The rows come from 5 hidden closed curves, with some noise, and rows from the same curve form a group. Each curve winds through 4 dimensions. The rows are also pushed far along 3 directions, which tell nothing about the answers.
(in the rows, 128 means zero)
Some rows, each with its group after it:
[103 103 141 133 155 117 125 182 137 132 146 128 145 141] => (0)
[145 165 127 103 108 163  97  82 101 167 149 157  72 101] => (0)
[102 100 126 129 136 109 164 175 151 130 124 172 128  67] => (1)
[135 144 120 121 100 136 134  86 113 138 111 128 114 116] => (3)
[138 116 131 120 125 130 137 116 123 169 121 120 138 148] => (2)
[122 107 132 140 166 114 128 160 127 147 137 111 171 162] => (4)
[134 124 132 124 125 137 134 131 146 139 136 163  96  83] => (3)
[159 140 135 115 133 158 110 108 115 155 134 128 111 136] => (0)
[158 146 124 126 132 151 117  98 116 156 123 133 117 112] => (3)
[136 110 143 128 138 134 140 147 141 115 122 123 126 137] => (2)
[141 133 138 122 137 141 111 125 117 139 138 120 120 154] => (1)
[136 130 118 130 133 129 130 108 114 158 120 114 154 139] => (4)
[125 101 125 140 154 101 129 161 146 130 140  96 185 189] => (0)
[114 145 121 129 124 137 123 126 130  94 141 159 100  70] => (1)
[122 132 120 127 137 131 134 134 128 124 138 159 118  81] => (4)
[119  90 151 131 163 112 132 188 146 161 149 132 139 153] => (3)
[129 131 134 137 145 130 114 127 122 117 136 112 139 141] => (4)
[144 113 140 124 133 136 132 129 129 147 118 101 143 173] => (0)
[120 136 118 132 120 120 127 100 117 133 122 115 144 130] => (4)
[144 139 134 105 125 155 114 122 120 165 149 166  80  99] => (0)
[128 113 118 147 142 116 143 149 159  55 121 102 168 142] => (0)
[125 109 134 137 139 120 137 149 156 116 133 133 129 118] => (3)
[146 154 103 129 126 134 116 100 114 144 129 130 137 127] => (1)
[124 103 138 110 123 127 146 137 135 160 139 144 113 136] => (2)
[132 107 134 136 136 122 138 142 143  95 114  88 163 177] => (0)
[132 150 102 148 128 128 123  97 122  88 111  97 167 128] => (1)
[120 129 131 129 135 133 126 123 118 157 127 136 132  98] => (1)
[152 129 144 119 121 145 122 105 114 154 115 107 118 158] => (2)
[127 100 139 124 134 115 151 165 142 143 122 131 135 150] => (1)
[124 103 140 117 122 121 154 143 130 163 115 142 121 122] => (3)
[156 156 115 138 128 151 117  86 117  99 110 106 137 122] => (2)
[ 92 107 109 166 134  88 151 151 169  40 118  94 187 130] => (3)
[127 110 151 117 137 125 119 139 118 180 142 123 123 164] => (4)
[146 136 138 140 144 138 111 124 119 117 116  95 143 158] => (2)
[106 142 116 136 104 119 140 125 138  78 114 152 110  63] => (2)
[118 155 124 122 100 153 119  94 110 111 120 135  95  91] => (0)
[137 156 121 126 103 150 128  88 116  82 115 130 101 102] => (3)
[120 116 130 132 143 111 116 128 111 166 138  90 170 199] => (4)
[147 125 125 116 142 126 122 133 113 217 138 144 134 145] => (1)
[125 108 141 115 117 127 141 138 148 162 138 162  90 101] => (3)
[142 134 127 110 107 146 130  91 121 146 131 136 103 128] => (2)
[ 96 132 112 142 129 116 145 146 152  37 135 159 122  53] => (4)
[131 112 146 126 156 125 121 162 127 171 140 135 132 141] => (2)
[119 127 127 113 104 134 147 114 128 115 127 149  98 106] => (4)
[106 114 144 116 122 135 137 152 125 151 127 151 103  99] => (0)
[140 113 141 121 129 138 141 132 128 149 114 125 125 132] => (1)
[128 109 136 121 134 115 131 150 128 171 136 129 134 164] => (1)
[121  96 151 125 139 113 142 153 133 172 123 131 134 129] => (4)
[125  94 138 130 166 115 132 171 138 164 147 120 163 168] => (2)
[132 117 138 130 128 126 127 124 140 133 131 114 128 151] => (3)

New rows, each followed by its group:
[113 121 135 121 109 121 141 124 132 125 124 141 109 105] => (4)
[111 113 145 136 132 125 129 131 126 124 119  93 151 154] => (1)
[119 121 134 149 151 117 120 144 135  75 131  90 164 164] => (4)
[102 103 125 123 132 110 149 159 136 131 142 144 134 134] => (4)
[130 122 123 118 115 124 134 122 137 136 133 133 124 134] => (0)
[101 140 121 131 113 128 127 112 125 107 129 143 116  78] => (1)
[128 106 146 103 113 132 154 133 127 188 124 165  91 101] => (4)
[143 120 138 119 129 144 136 125 133 123 129 128 115 137] => (2)
[131 147 116 127 127 135 116 111 124 142 142 153 110  88] => (3)
[103 129 126 153 139 125 129 138 141  42 123 108 151 104] => (1)
[126 153 110 132 109 133 116  81 119  91 129 107 133 137] => (2)
[ 76  50 149 124 140  83 186 227 181 112 143 163 134 121] => (2)
[121 123 141 134 146 135 120 137 124 129 131 120 136 119] => (1)
[121 128 133 111 106 137 140 116 126 129 132 155  87 102] => (4)
[112 116 118 135 145 119 139 153 134 100 140 131 148 132] => (4)
[150 147 110 130 135 131 110 101 107 169 128 113 152 161] => (1)
[111 131 134 132 113 134 132 111 127  96 116 117 123 107] => (1)
[133 168  98 135 120 138 113  98 121  80 135 142 118  93] => (1)
[132 119 121 117 137 136 139 133 133 156 143 161 117 101] => (2)
[133  81 142 133 163 109 149 186 156 139 130 112 172 171] => (0)
[125 112 130 136 150 115 133 141 124 159 127 114 164 146] => (4)
[164 153 144 115 114 160 105  83  99 167 114 113 101 148] => (2)
[147 132 116 139 136 133 126 118 142  87 124 102 156 147] => (0)
[109 129 103 135 124 109 148 147 146  85 129 156 131  86] => (1)
[133  95 148  94 121 132 158 149 130 237 133 188  85  91] => (2)
[129 144 123 129 127 142 113  94 106 162 123 124 134 108] => (1)
[143 116 145 122 151 135 115 142 129 186 146 135 119 144] => (3)
[142 151 128 144 127 152 112  84 114  75 106  78 149 142] => (1)
[140 128 126 132 133 130 133 137 137  98 123 118 134 148] => (1)
[141 112 136 115 140 128 125 146 137 166 148 137 127 151] => (0)
[136 152 102 122 109 134 122  94 134 108 139 143 118 101] => (0)
[139 130 128 109 114 141 126  98 117 166 138 134 112 141] => (2)
[139 148 112 148 133 138 123 103 133  70 118 110 144 114] => (3)
[112 128 111 134 112 116 146 121 148 113 126 155 120  71] => (3)
[130 147 117 131 101 145 143  94 133  65 105 131 109  81] => (1)
[131 152 123 127 123 146 115 111 122  94 136 140 103  96] => (1)
[120 143 118 129 101 139 141  94 129  89 108 133 113  78] => (1)
[127 126 136 125 120 128 135 115 126 144 119 135 120 104] => (4)
[127 145 112 127 114 130 122  84 109 144 122 118 137 130] => (4)
[109  67 156 118 140 105 168 194 157 147 131 139 132 150] => (2)
[130 124 132 140 141 116 114 108 113 152 120  74 177 185] => (4)
[136 153 127 124 109 160 120  93 114  98 115 125 101 104] => (0)
[125  88 152 115 157 124 136 181 139 175 154 150 121 146] => (2)
[138 135 113 129 132 132 129 120 133 122 127 131 140 112] => (0)
[ 89  79 156 137 141 104 155 184 152 108 121 114 149 136] => (1)
[122 124 119 139 129 128 154 143 154  56 118 146 125  75] => (2)
[131 137 126 130 107 134 131 100 127 101 115 113 121 136] => (3)
[126  82 161 117 146 116 147 175 133 188 128 124 134 175] => (3)
[126 131 140 114 120 137 116 114 111 172 138 134 106 133] => (1)
[152 129 134 122 133 146 116 102 119 135 135  99 134 181] => (2)
[124 114 136 122 128 121 134 148 133 136 134 132 122 148] => (1)
[138 150 125 122 117 150 125 104 108 105 119 135 107 108] => (3)
[ 99 127 132 132 108 129 144 122 138  70 116 130 114  81] => (1)
[114 141 124 146 131 138 122 118 131  57 122 113 135  97] => (1)
[133 170 110 153 130 139  83  60  93 102 122  54 178 179] => (1)
[131 128 122 112 118 148 151 127 146 105 137 187  79  46] => (2)
[150 118 151 109 132 142 127 114 110 223 123 137 110 131] => (4)
[124 136 123 150 125 131 138 130 147  17 108 107 137 110] => (2)
[113 110 120 131 137 102 143 163 140 134 133 137 150 138] => (1)
[139 169 109 137 122 142 102  81 107 113 122 111 135 118] => (2)
[ 88  96 132 139 125  92 149 165 156  96 133 120 147 140] => (3)
[159 172 110 135 131 157  98  71 107 122 128 115 127 118] => (3)
[140 148 119 138 126 140 125 110 126  97 111 127 127  97] => (2)
[107 114 131 125 128 110 131 138 125 150 140 130 135 139] => (4)
[103 137 120 135 123 124 124 120 124 108 133 133 128  93] => (1)
[138 129 121 119 133 122 126 130 117 188 135 141 132 142] => (1)
